There are 9 hidden switches. A switch that is on adds its own fixed numbers to the row, and there is some noise. The rows also spread widely along 12 directions, which tell nothing about the answers.
Known rows, each followed by its switches (1 for on, 0 for off):
[-0.110,0.549,2.329,-0.214,-1.406,-0.430,1.007,-1.748,0.596,-0.997,-2.363,1.530,0.473,-1.070,0.867,-0.645,0.344,0.003,-0.376,2.924,0.902,-0.650,0.610,-0.800,-0.360,1.299,-0.180,0.602,-0.397,0.139,-1.212] -> 1 1 0 1 0 0 0 1 0
[-0.634,-0.701,1.377,2.159,1.761,-0.284,3.749,1.290,-1.958,1.374,3.550,-0.154,-0.427,-1.691,2.498,1.779,-1.708,3.668,-0.981,-3.889,0.655,-3.046,1.531,-0.871,0.248,-1.151,-0.536,3.129,0.560,-2.444,-2.055] -> 1 0 0 0 1 1 0 1 0
[-0.231,0.385,-0.715,0.920,-0.162,-0.546,-1.228,-0.118,-0.013,-0.490,-0.123,-0.211,0.469,1.693,0.312,1.121,0.664,-1.793,1.552,-0.534,1.141,2.515,0.139,0.082,3.087,1.735,0.838,-0.425,-1.993,-0.761,3.586] -> 0 1 0 1 1 1 0 1 1
[4.264,-1.204,-1.820,1.277,0.472,2.381,-3.343,0.603,1.011,-3.033,-1.217,0.021,0.992,-0.443,-1.135,-2.806,-2.143,-0.725,-0.453,-0.677,0.365,-2.161,0.309,-0.384,-0.712,2.417,-2.240,-1.176,0.624,-1.333,-1.736] -> 0 1 0 0 0 0 0 1 0
[0.410,1.232,0.524,-0.665,-0.734,-0.675,0.728,-0.700,-1.624,0.788,-1.369,2.093,0.543,-2.573,0.877,1.027,0.348,1.617,-1.009,-1.290,2.115,-1.835,0.818,-2.066,1.267,0.142,-0.863,2.185,-0.676,0.558,-1.277] -> 0 1 1 1 1 0 0 1 0
[-0.927,-1.865,1.923,0.769,-0.498,1.871,-0.015,-1.141,0.457,-3.792,-1.762,-1.543,0.133,0.830,0.241,-1.886,-0.564,-1.940,0.956,2.710,0.570,-1.856,1.349,-0.861,-5.665,1.927,2.189,1.387,0.445,-0.709,-0.962] -> 1 1 0 0 0 1 0 1 1
[1.325,0.689,-0.037,3.110,1.135,0.865,-0.164,2.142,-0.346,1.802,2.693,-0.095,-0.263,-0.879,0.425,0.593,-3.263,0.319,0.365,-5.626,1.888,-1.332,0.939,-1.201,2.633,-1.369,-2.175,2.644,0.564,-0.944,-0.499] -> 0 1 1 1 0 1 0 1 0
[-0.979,-0.018,-0.244,1.157,-0.349,-0.478,0.249,-0.284,0.168,-2.763,-1.718,0.738,-1.487,0.397,1.349,-0.123,1.056,-1.180,1.148,-0.441,1.180,1.246,1.627,-0.971,1.082,1.592,-0.021,-0.469,-2.098,-2.076,2.139] -> 1 1 0 1 1 0 0 0 0
[-0.539,-5.068,3.673,-2.691,2.629,1.078,0.292,-2.979,1.510,-1.550,1.237,-2.590,4.101,1.297,0.420,0.674,1.844,-0.925,-2.570,2.454,-1.031,-2.151,-1.856,2.330,-4.887,-1.312,4.530,-0.337,0.295,2.080,0.620] -> 0 0 1 1 1 0 1 1 1
[-0.564,3.056,-1.420,3.279,-1.080,1.908,-1.314,1.882,1.979,2.773,-2.064,1.630,-3.143,0.890,-3.175,-2.288,-2.827,-0.629,3.040,-0.255,2.930,3.267,-2.811,-3.399,1.627,1.694,-0.977,0.942,0.504,2.564,0.447] -> 0 1 0 0 0 0 0 1 0
[1.122,1.651,-0.316,0.252,-0.374,0.572,-3.666,-2.065,-0.166,-1.820,-1.186,-2.533,2.826,-0.400,0.573,-3.393,-1.104,-3.155,1.446,3.647,-0.080,-0.988,1.341,1.013,-3.393,4.625,2.740,2.316,1.480,2.629,-1.050] -> 0 1 0 1 1 0 1 0 0
[-0.838,-3.033,0.431,0.265,1.185,-0.040,-1.621,0.974,-0.809,-0.719,0.721,-1.941,1.035,3.513,-0.527,-0.901,-0.404,-2.429,1.845,-2.764,3.156,1.875,-0.608,0.628,0.920,1.615,3.265,-0.945,-1.990,0.008,2.718] -> 0 0 1 1 0 1 0 1 1
[-1.873,-0.972,2.788,-0.430,3.160,-1.179,1.144,-0.721,-0.846,1.055,0.953,-1.404,-0.447,-0.914,2.082,1.980,-0.446,0.710,0.161,-2.049,0.624,-1.517,-0.898,-0.691,0.547,-1.231,1.681,3.670,-0.980,0.438,-0.580] -> 1 1 1 1 1 0 0 0 1
[1.568,-1.486,1.652,0.203,1.233,0.318,1.022,-1.613,0.792,1.319,0.756,0.894,1.950,-0.647,0.308,-0.053,-0.405,2.214,-1.138,3.868,0.410,-1.276,-3.531,0.480,-0.128,1.604,-0.737,0.090,0.868,0.216,-1.621] -> 1 1 1 0 1 1 0 1 0
[-0.996,3.078,-0.666,1.432,0.372,0.327,0.170,-1.912,-0.566,0.536,-0.044,-1.160,-0.170,-0.473,1.262,-0.748,-0.257,0.386,1.589,4.492,-1.150,0.685,-1.496,-0.498,-0.897,3.295,2.394,2.541,0.872,1.215,-0.869] -> 1 0 1 1 1 0 0 0 1
[-0.091,1.926,0.701,1.350,-1.517,1.637,0.093,-2.891,1.778,-2.239,1.483,-1.936,2.834,1.496,0.494,0.531,1.428,-2.479,-0.447,5.614,-3.607,0.868,1.100,2.691,-3.097,0.851,2.326,-0.305,1.125,0.212,2.429] -> 0 0 0 1 0 0 0 0 1
[0.845,-0.602,-0.984,1.943,-0.084,-0.279,-2.109,2.428,-0.264,1.013,-0.635,-0.506,-0.186,1.467,-0.536,-1.098,-1.803,-1.124,1.490,-4.741,3.890,0.497,0.538,-2.345,2.102,0.722,-0.381,0.454,-1.289,0.463,0.852] -> 0 0 1 1 1 1 0 0 1
[1.315,-0.182,-0.277,1.534,1.368,4.590,-0.161,0.670,0.419,-1.359,4.109,-2.483,3.508,0.803,-0.419,-0.909,-0.589,-0.947,-1.240,-0.645,0.452,-2.163,1.059,0.871,-5.067,-0.359,2.523,1.090,2.945,0.185,1.866] -> 1 0 0 1 1 0 0 0 1
[1.596,2.795,-0.080,0.119,-2.402,0.227,0.592,-1.213,-1.185,0.385,0.611,2.438,2.220,-1.238,0.506,2.197,1.778,1.811,-1.731,2.428,0.298,-0.682,0.557,-0.171,1.396,1.194,-2.538,-0.082,0.396,-0.549,0.717] -> 0 0 0 0 1 1 0 0 0
[3.351,2.118,-0.077,3.100,-2.284,1.057,0.314,0.774,-0.582,1.254,1.004,0.584,3.170,-1.133,0.440,-1.151,-1.606,0.688,-0.809,0.232,2.310,-2.201,1.537,-0.919,0.046,1.289,-2.012,0.710,1.796,-0.298,-1.031] -> 0 1 1 1 1 1 0 0 1
[0.501,0.634,-0.619,3.936,-0.656,0.931,-0.290,0.899,1.599,0.791,1.787,-1.138,0.696,1.230,0.048,-0.839,-1.678,-2.173,1.344,-1.365,0.995,0.939,1.175,0.025,-0.068,0.196,-0.014,0.831,0.691,0.011,2.235] -> 0 1 1 1 1 1 0 0 0
[0.546,-1.180,3.810,1.098,2.154,0.393,1.338,-0.551,1.426,2.214,1.502,-0.742,1.127,-1.033,0.448,-1.149,-2.986,1.566,-0.495,1.678,0.170,-2.148,-2.265,0.796,-1.431,0.032,0.138,2.295,1.703,1.231,-3.428] -> 1 1 0 0 0 0 0 1 0
[0.181,-0.951,-1.779,-0.021,0.110,-2.339,-0.107,0.243,0.180,0.037,-1.291,-0.777,-0.602,-0.232,1.640,-1.375,-1.177,1.072,0.548,-0.485,-0.640,-0.756,-0.482,-1.298,0.359,1.962,2.187,0.870,-0.485,-0.110,-2.764] -> 1 0 0 1 0 0 0 1 0
[-2.765,1.111,1.062,-0.657,0.594,-0.462,-0.655,0.405,-1.973,-0.084,-1.346,-0.230,-2.113,-0.087,0.681,2.072,0.418,-0.809,1.765,-3.435,2.635,0.024,0.807,-3.199,0.801,-0.312,1.003,3.771,-2.123,0.304,1.765] -> 0 1 0 1 1 1 0 0 1
[1.537,-1.803,4.444,2.074,-1.636,-0.533,1.742,1.759,2.701,3.318,-0.050,1.746,2.583,0.132,-1.102,-1.157,-1.794,0.155,-1.477,-1.943,4.863,-0.896,0.759,-0.685,0.246,-2.053,-1.938,-0.309,0.589,2.167,-0.511] -> 1 1 0 0 1 0 0 0 0
[-0.690,1.564,-2.469,-2.590,1.307,-1.159,-3.184,-1.123,-0.269,0.250,-0.229,-1.179,0.472,-1.134,0.186,4.117,0.892,-1.063,0.124,-2.474,-1.372,-1.089,0.084,-1.709,0.765,-0.603,2.612,4.856,-0.368,2.673,0.745] -> 1 1 0 0 1 0 0 1 1

New rows. What belongs after each?
[-1.166,-0.332,-2.386,-0.352,0.377,-1.546,-2.215,-0.368,1.872,0.301,-0.505,-1.820,-0.330,1.945,-0.325,0.047,-0.251,-1.805,1.320,0.094,-1.514,1.581,-1.810,-0.600,-0.097,1.368,3.199,0.622,0.011,2.567,0.684] -> 1 0 0 0 0 0 1 0 0
[-0.590,-3.879,-0.328,-0.310,1.900,-1.687,-0.613,0.575,1.567,-1.123,0.898,-2.083,1.016,0.810,1.450,1.147,-0.110,-1.708,-0.611,-5.370,0.153,-1.262,1.697,0.087,-0.042,-1.788,2.735,0.964,-1.061,0.049,1.354] -> 1 1 0 1 1 0 1 1 0
[-0.316,-3.348,2.219,1.482,1.926,-0.972,-0.413,-1.940,3.559,-2.345,-2.760,-0.345,-2.045,-0.575,1.317,-0.162,-1.055,-0.989,-0.178,0.679,-1.839,-1.668,-0.568,-1.145,-0.729,-0.830,-1.734,0.421,-1.183,-0.606,-2.049] -> 1 1 1 0 1 0 1 0 0
[0.896,-0.857,1.626,-1.616,0.855,-0.250,-2.106,-0.530,0.096,0.118,-0.216,-0.220,2.997,-0.197,0.074,-0.429,-0.012,-1.264,-0.710,-0.889,2.849,-1.219,-0.172,-0.092,0.103,0.780,0.832,1.056,0.143,2.407,0.415] -> 1 1 0 1 1 0 1 0 0
[1.563,3.334,1.022,0.683,0.326,3.344,-1.858,-1.639,1.003,-0.158,1.321,0.737,2.895,-1.904,-0.608,1.866,-0.239,-1.072,-1.667,1.093,0.076,-1.719,0.889,-0.502,0.102,-0.654,-1.670,2.658,2.352,1.768,1.027] -> 1 1 0 1 1 0 1 1 1
[-0.114,0.158,4.338,0.834,0.420,1.895,-0.217,-0.928,1.238,-0.140,-0.658,0.705,0.539,-0.789,-0.791,1.267,-0.350,-0.369,-1.124,-0.226,1.263,-1.402,1.044,-0.977,-0.971,-2.180,-2.262,1.751,-0.148,1.140,0.046] -> 0 0 0 0 1 0 0 0 1
[1.504,-1.936,0.070,1.555,-1.214,-0.353,0.779,-0.110,3.821,0.265,1.785,-0.985,3.607,1.646,-0.070,0.091,0.323,-1.495,-1.324,0.781,-0.604,-0.076,0.542,1.896,-1.656,-0.851,1.343,-1.535,0.985,0.806,2.035] -> 1 1 0 0 1 0 0 0 0
[-0.645,0.078,1.055,0.018,1.163,1.988,1.107,-1.394,2.910,1.216,0.307,0.841,-0.318,1.013,-0.434,2.164,1.357,1.345,-1.158,4.068,-1.318,0.747,-4.776,-1.500,-0.344,-1.151,-0.495,-0.371,0.566,0.712,1.806] -> 1 0 0 1 1 1 0 0 1
[3.096,-1.076,-2.574,1.272,-2.212,1.327,1.811,0.624,-0.284,-1.954,-0.399,0.698,2.197,-0.147,0.024,-1.716,0.724,2.780,-2.159,1.690,-0.106,-2.360,0.444,-0.663,-2.707,2.420,0.537,-2.855,0.897,-2.391,-1.343] -> 0 0 0 0 1 0 0 1 1
[1.639,2.280,1.329,2.831,-0.576,0.507,0.789,-2.181,1.218,-0.327,1.022,-0.057,2.181,-2.931,2.003,-0.012,-1.601,-0.464,-1.032,2.198,-1.541,-2.854,3.129,0.672,-1.186,0.177,-1.221,3.362,1.979,0.242,-2.446] -> 1 1 1 1 1 0 0 1 0
[-0.009,-4.456,4.146,-1.482,1.475,-0.643,0.727,-0.591,-1.426,-2.220,-1.093,0.748,1.735,-0.303,0.965,-1.180,0.333,0.988,-1.398,-1.048,3.645,-2.255,1.061,0.194,-0.531,1.531,0.045,-0.923,-1.655,-0.883,-1.694] -> 1 0 0 0 1 0 1 1 0
[0.319,0.973,0.793,5.043,-3.340,-1.848,3.464,0.639,0.139,0.581,-0.444,0.374,1.185,0.491,2.131,-3.237,-1.419,0.543,1.302,2.305,2.013,1.490,2.231,0.260,1.464,4.015,1.055,-1.514,-0.161,-1.626,-0.790] -> 1 1 0 1 1 0 1 1 1
[0.329,2.829,-1.824,3.188,-0.630,2.398,-1.486,-1.430,3.573,-0.784,-0.890,0.726,-1.163,-0.438,-1.321,1.735,-0.504,-1.894,0.453,1.516,-1.792,0.821,0.340,-1.849,0.212,-0.684,-1.580,1.813,0.780,0.944,1.557] -> 1 1 1 0 1 0 0 1 1
[-0.465,-0.869,-0.999,0.930,-0.831,-3.503,3.879,-1.004,0.967,-0.256,-0.783,0.129,-1.107,-0.972,3.275,2.468,1.446,3.235,-1.248,1.432,-3.682,-1.489,-0.602,-1.017,0.599,0.005,0.784,-0.326,-1.123,-2.813,-1.681] -> 1 1 0 0 1 0 0 0 1
[-1.327,-1.329,3.336,-1.956,0.531,-0.489,-1.530,-0.865,-0.445,-0.593,-1.730,-0.745,1.907,0.360,-0.016,-0.076,0.507,-2.598,0.674,-0.866,3.702,-0.182,1.373,-0.478,-0.877,0.520,2.907,2.467,-1.335,2.681,0.937] -> 1 1 0 1 1 0 0 1 1
[0.890,-2.295,3.581,0.379,-0.399,1.264,-0.090,-1.397,3.548,-1.406,-1.227,0.246,2.297,0.516,-0.378,-1.420,-0.526,-1.878,-1.733,2.593,0.355,-0.960,0.541,0.567,-2.548,-0.862,-0.266,-0.726,0.476,1.147,-0.679] -> 1 0 0 1 0 0 0 1 0
[-0.578,0.159,-1.890,3.133,0.540,0.774,-0.070,1.640,0.058,0.239,0.278,-0.375,-2.316,1.348,-0.904,-0.575,-1.789,0.199,1.792,-2.728,0.975,1.666,-0.858,-1.576,1.830,1.009,0.534,-0.158,-0.843,-0.940,0.480] -> 0 0 1 0 0 0 0 1 1
[-0.697,-1.547,0.942,-0.493,1.643,0.222,-3.463,-1.528,-1.176,-4.857,-1.697,-1.471,-0.384,0.202,0.903,-0.118,0.340,-3.047,0.867,-1.730,0.539,-0.867,3.186,0.174,-0.694,1.926,0.120,1.048,-2.053,-0.813,0.729] -> 0 0 0 0 1 0 1 0 0
[1.764,-0.581,0.703,1.387,0.378,0.427,1.358,0.513,1.028,0.194,0.725,0.472,0.438,-0.453,0.696,-0.630,-0.914,1.832,-1.204,0.163,-0.388,-1.147,-1.595,0.095,0.805,0.071,-1.457,-1.214,0.246,-1.729,-0.864] -> 0 1 0 1 0 0 0 0 0
[-0.284,-0.702,-2.399,-2.261,-0.459,-1.870,-0.495,-2.126,1.772,-2.773,-1.293,-0.294,0.789,-0.335,1.994,4.493,3.653,-0.509,-2.261,-0.349,-3.803,-1.539,0.582,-1.334,-0.020,-1.703,1.577,-0.051,-1.168,-0.740,1.931] -> 1 1 0 1 1 0 1 0 1
[1.522,-1.291,-1.160,-1.286,0.468,0.018,-0.956,-0.476,1.071,0.117,-1.841,-0.810,1.500,-0.669,0.226,-1.329,-0.240,0.788,-0.975,1.359,0.377,-2.798,-2.417,-2.269,-3.121,0.941,2.262,1.168,1.065,1.916,-2.288] -> 1 1 1 1 1 0 0 0 1
[-0.339,1.511,-0.128,1.243,0.215,1.909,-0.675,-1.310,1.047,-0.638,-0.066,-1.190,0.067,-0.090,-0.601,-0.264,-1.008,-0.499,0.555,2.769,-1.842,-0.694,-1.208,-0.519,-2.485,1.254,1.486,1.831,1.654,1.066,-0.860] -> 0 1 0 0 0 0 1 1 1
[2.183,1.637,3.898,3.104,0.368,3.462,-2.303,-0.378,1.526,0.977,0.943,-0.655,2.793,-0.601,-0.975,-1.523,-3.367,-2.318,-0.059,0.974,2.010,-1.358,1.749,0.194,-0.988,-0.043,-2.454,3.009,1.945,2.235,-0.759] -> 0 0 0 1 1 1 0 1 1
[-0.815,-0.075,2.265,4.662,0.259,-0.888,3.767,1.467,0.656,3.378,3.693,-2.156,0.369,1.285,1.169,-1.082,-2.876,2.044,0.733,0.049,-0.700,0.648,-1.254,1.460,0.352,0.273,1.582,0.105,1.192,-0.395,-1.120] -> 0 0 0 0 0 0 1 0 1
[-1.254,-0.778,2.662,0.710,0.213,-0.244,3.704,-2.718,0.796,-0.424,-1.109,-0.030,-0.277,-0.440,1.875,-1.831,0.531,2.023,0.150,6.801,-1.606,0.117,-2.511,0.940,-2.630,2.614,2.192,-0.251,-0.052,-0.747,-1.579] -> 0 1 0 1 1 0 0 1 0
[1.986,1.621,1.230,2.495,-0.339,-1.916,-0.019,-0.227,-0.265,1.505,2.452,-1.846,3.421,-0.407,2.331,-0.873,-2.246,0.312,-0.318,0.925,-0.881,-1.132,1.141,2.051,2.131,2.060,0.425,1.104,1.384,0.177,-2.171] -> 1 0 0 1 0 0 1 0 1
[-0.182,-0.414,3.454,-0.117,-0.558,-2.633,-1.405,-0.921,-0.813,1.008,-0.176,0.513,2.543,1.456,0.535,0.106,0.254,-1.710,1.196,0.766,3.814,2.154,0.932,1.738,3.695,2.724,-0.519,0.027,-2.036,1.233,1.600] -> 1 0 0 0 1 1 0 0 0
[-1.287,2.123,-0.720,0.051,0.322,-0.139,0.894,0.287,-3.844,-0.031,0.467,0.289,-0.826,-0.677,1.942,-0.415,0.081,1.654,1.955,-0.168,2.726,-0.030,-0.206,-1.716,0.520,3.947,1.403,2.452,-0.273,-1.436,0.298] -> 1 1 0 1 1 1 0 0 0
[-1.127,-1.467,1.071,-1.709,1.278,1.883,0.119,-0.109,0.194,-0.412,0.077,0.686,0.486,0.590,-1.336,2.231,1.525,0.201,-1.209,-1.703,2.082,-0.550,-0.868,-1.715,-1.204,-1.633,1.373,0.883,-0.566,1.188,1.916] -> 1 0 0 0 1 0 0 1 1
[-3.386,-0.729,1.543,-1.868,2.796,-1.143,2.898,-1.503,-2.972,-0.921,0.202,0.544,-2.532,-0.758,2.712,1.524,1.245,3.433,0.164,0.481,-0.267,-0.187,-2.494,-0.984,1.454,1.771,2.112,1.077,-1.753,-2.119,-0.988] -> 1 0 0 1 0 0 1 1 0
[-0.252,3.502,-1.515,1.028,-0.217,2.191,-1.044,-1.341,0.432,-1.170,-0.772,-0.363,-1.633,-1.138,-0.221,1.126,-0.407,0.417,0.207,2.270,-3.044,-1.120,-0.493,-2.017,-1.938,0.454,-0.462,2.702,1.169,0.268,-0.995] -> 0 0 0 0 0 0 0 0 1
[-0.642,0.366,0.650,0.235,0.481,2.206,-0.430,-1.149,0.403,-2.024,-0.783,0.800,0.137,0.419,-0.372,-0.755,0.735,-1.156,0.316,1.623,1.665,0.951,0.432,-0.553,-0.888,1.683,0.735,0.129,-0.410,0.273,1.756] -> 1 0 0 1 1 0 0 1 0
[1.046,0.346,-0.336,-0.243,1.330,1.695,-2.205,-0.879,0.255,-2.017,-0.543,-0.662,0.332,0.272,-0.487,-0.326,-0.343,-0.498,0.316,2.055,-0.511,-0.815,-1.912,-0.372,-0.890,2.179,0.155,0.518,0.450,-0.345,-0.236] -> 1 1 0 0 0 0 0 0 1
[-1.308,0.809,-3.740,1.146,-2.601,-2.403,0.741,-0.924,0.309,-2.552,-3.481,0.863,-2.862,-0.319,2.109,0.468,1.374,0.677,1.089,1.894,-1.904,-0.043,0.745,-3.286,-0.343,3.118,0.439,0.037,-1.023,-2.051,-0.643] -> 1 1 0 0 1 1 1 0 0
[2.220,2.446,-1.827,-1.301,-0.013,0.149,-3.877,-2.005,-0.056,-2.485,-0.976,-0.116,1.981,-1.943,0.531,2.780,1.012,-1.246,-1.065,0.344,-1.732,-2.382,1.774,-0.675,0.827,0.949,-1.411,2.545,0.153,0.321,0.103] -> 1 1 0 0 1 0 0 0 1
[-1.890,0.560,-0.109,2.338,0.018,1.067,1.548,-0.364,-1.038,-1.943,2.791,-0.681,0.632,1.291,0.843,0.231,0.416,-1.837,1.174,-1.414,1.262,1.619,2.235,1.342,0.367,1.173,2.420,0.078,-0.167,-1.592,3.585] -> 1 1 1 1 0 0 1 1 0
[0.328,0.438,-1.089,0.765,-0.128,0.200,0.334,-1.654,2.311,0.565,0.622,1.315,0.541,0.955,-0.700,1.528,0.919,0.311,-0.628,2.799,-1.506,1.895,-2.638,0.688,1.985,0.675,-0.014,-1.534,-0.007,0.398,1.437] -> 1 0 1 0 0 0 0 1 0
[-1.444,-1.772,1.077,-0.934,-0.205,-2.356,1.750,-0.542,-0.426,-0.816,-1.269,-0.306,0.060,-0.193,1.966,1.875,1.610,0.368,-0.468,-1.700,0.141,-0.641,1.232,-0.747,0.524,-0.560,2.318,0.705,-2.401,-0.943,0.694] -> 0 1 0 1 1 0 0 1 1
[1.505,-0.077,1.303,0.833,-0.375,-0.559,-0.583,-1.370,1.078,-0.355,1.991,-1.853,4.802,0.453,1.139,0.343,0.140,-2.218,-0.698,1.188,-0.195,-0.355,2.301,3.003,0.048,0.947,2.325,0.758,0.473,0.845,1.351] -> 1 1 0 1 1 0 0 1 1
[-2.076,-1.476,0.393,-1.734,2.145,0.484,-0.617,-1.189,-1.263,-1.765,-1.240,-2.477,-1.141,0.759,1.021,-0.668,-0.085,-0.221,1.617,1.585,-0.569,-0.952,-2.273,-1.115,-3.394,2.190,4.383,2.607,-0.676,-0.099,-0.908] -> 0 1 0 1 0 1 0 1 1
[0.630,3.180,-1.796,1.466,-2.076,0.685,-0.709,0.785,-1.610,0.134,-0.763,-0.059,0.307,-0.883,0.645,-0.524,-0.762,0.350,0.708,-0.527,1.340,-1.236,1.892,-2.896,-0.943,2.022,0.265,2.441,0.881,0.232,-0.709] -> 0 0 0 1 1 1 0 0 1
[-0.550,3.544,-2.824,-0.500,-0.415,0.077,0.617,-2.110,-0.938,-1.500,-1.507,2.346,-2.046,-1.702,1.100,3.522,2.860,2.827,-0.695,2.958,-2.369,0.078,-2.171,-2.637,2.379,1.990,-1.343,0.176,-0.648,-1.890,0.740] -> 1 1 0 0 1 0 1 0 1
[0.274,-3.981,2.342,-2.623,3.138,-1.770,-0.991,0.995,-2.479,0.753,1.301,-1.477,2.768,0.916,0.406,0.211,-0.260,0.463,0.080,-4.156,4.266,-1.031,-1.137,1.002,1.664,1.337,3.075,0.814,-1.833,0.575,0.321] -> 1 1 0 0 1 0 0 1 1
[2.180,-3.769,1.883,1.350,-3.565,-3.186,0.708,1.501,3.199,0.545,-2.509,-0.426,2.851,0.107,0.483,-0.724,-0.791,-0.607,-2.358,-3.312,1.296,-3.167,3.961,-1.513,-2.116,-2.764,-0.120,-0.681,-0.720,1.298,-2.581] -> 0 0 0 0 1 0 0 0 1
[0.432,2.388,0.541,0.512,-1.691,-1.898,1.381,-2.263,0.365,0.535,-1.369,1.260,0.509,-2.209,1.792,0.813,0.491,1.549,-0.511,4.140,-1.539,-1.263,0.290,-0.621,0.200,1.965,-0.794,1.841,0.435,0.330,-2.257] -> 1 1 0 0 1 0 0 0 0
[-0.452,1.137,0.451,4.359,-1.363,-1.397,2.726,1.105,-1.413,-0.078,0.814,0.079,-0.376,0.256,2.065,-1.284,-1.672,0.345,1.815,-1.186,2.123,1.137,2.375,0.048,2.814,2.536,0.532,0.114,-1.049,-2.790,-0.245] -> 1 1 1 1 0 0 0 1 1
[1.424,-2.397,-1.975,-2.264,2.003,0.672,-4.878,-0.081,-0.223,-2.620,-0.921,-1.020,1.249,0.784,-1.430,0.348,0.645,-2.552,0.114,-3.660,2.002,-0.952,-0.179,-0.425,-0.232,0.925,0.850,0.154,-1.361,0.967,1.991] -> 0 1 1 0 1 0 0 0 0
[-0.892,-1.011,1.182,2.322,-3.197,-5.020,4.583,-1.329,1.369,-0.692,-2.287,0.410,-0.320,-1.117,3.984,1.643,0.840,1.444,-0.764,1.347,-2.576,-1.125,3.607,-0.348,0.745,-0.029,0.567,0.265,-1.962,-2.588,-2.313] -> 1 1 0 0 1 0 0 1 1
[-0.640,-0.783,3.145,2.873,0.245,-1.728,1.262,-1.110,2.752,-0.392,-1.692,-0.403,-2.369,0.047,1.446,0.485,-1.499,0.194,0.234,1.499,-2.678,0.040,-0.245,-0.313,1.299,-1.003,-1.994,0.145,-1.639,-1.357,-2.094] -> 0 0 0 0 0 0 0 0 1
[1.139,-2.796,0.815,0.830,3.176,0.829,2.057,0.639,-0.127,-0.376,1.119,0.496,-0.469,0.456,1.411,-1.576,-0.402,3.446,-0.897,0.642,0.814,-0.506,-3.580,0.187,1.061,1.890,-0.593,-2.512,-0.712,-3.130,-0.692] -> 1 0 0 1 1 0 0 0 0
[1.967,-1.547,1.341,-0.261,0.493,3.483,-1.948,-0.461,2.436,-2.691,-2.608,2.511,0.206,1.802,-2.823,-1.058,1.040,-0.640,-0.745,3.274,2.232,1.186,-3.851,-1.018,0.492,1.494,-2.846,-4.252,-0.922,-0.809,2.075] -> 1 1 0 0 0 0 0 0 1
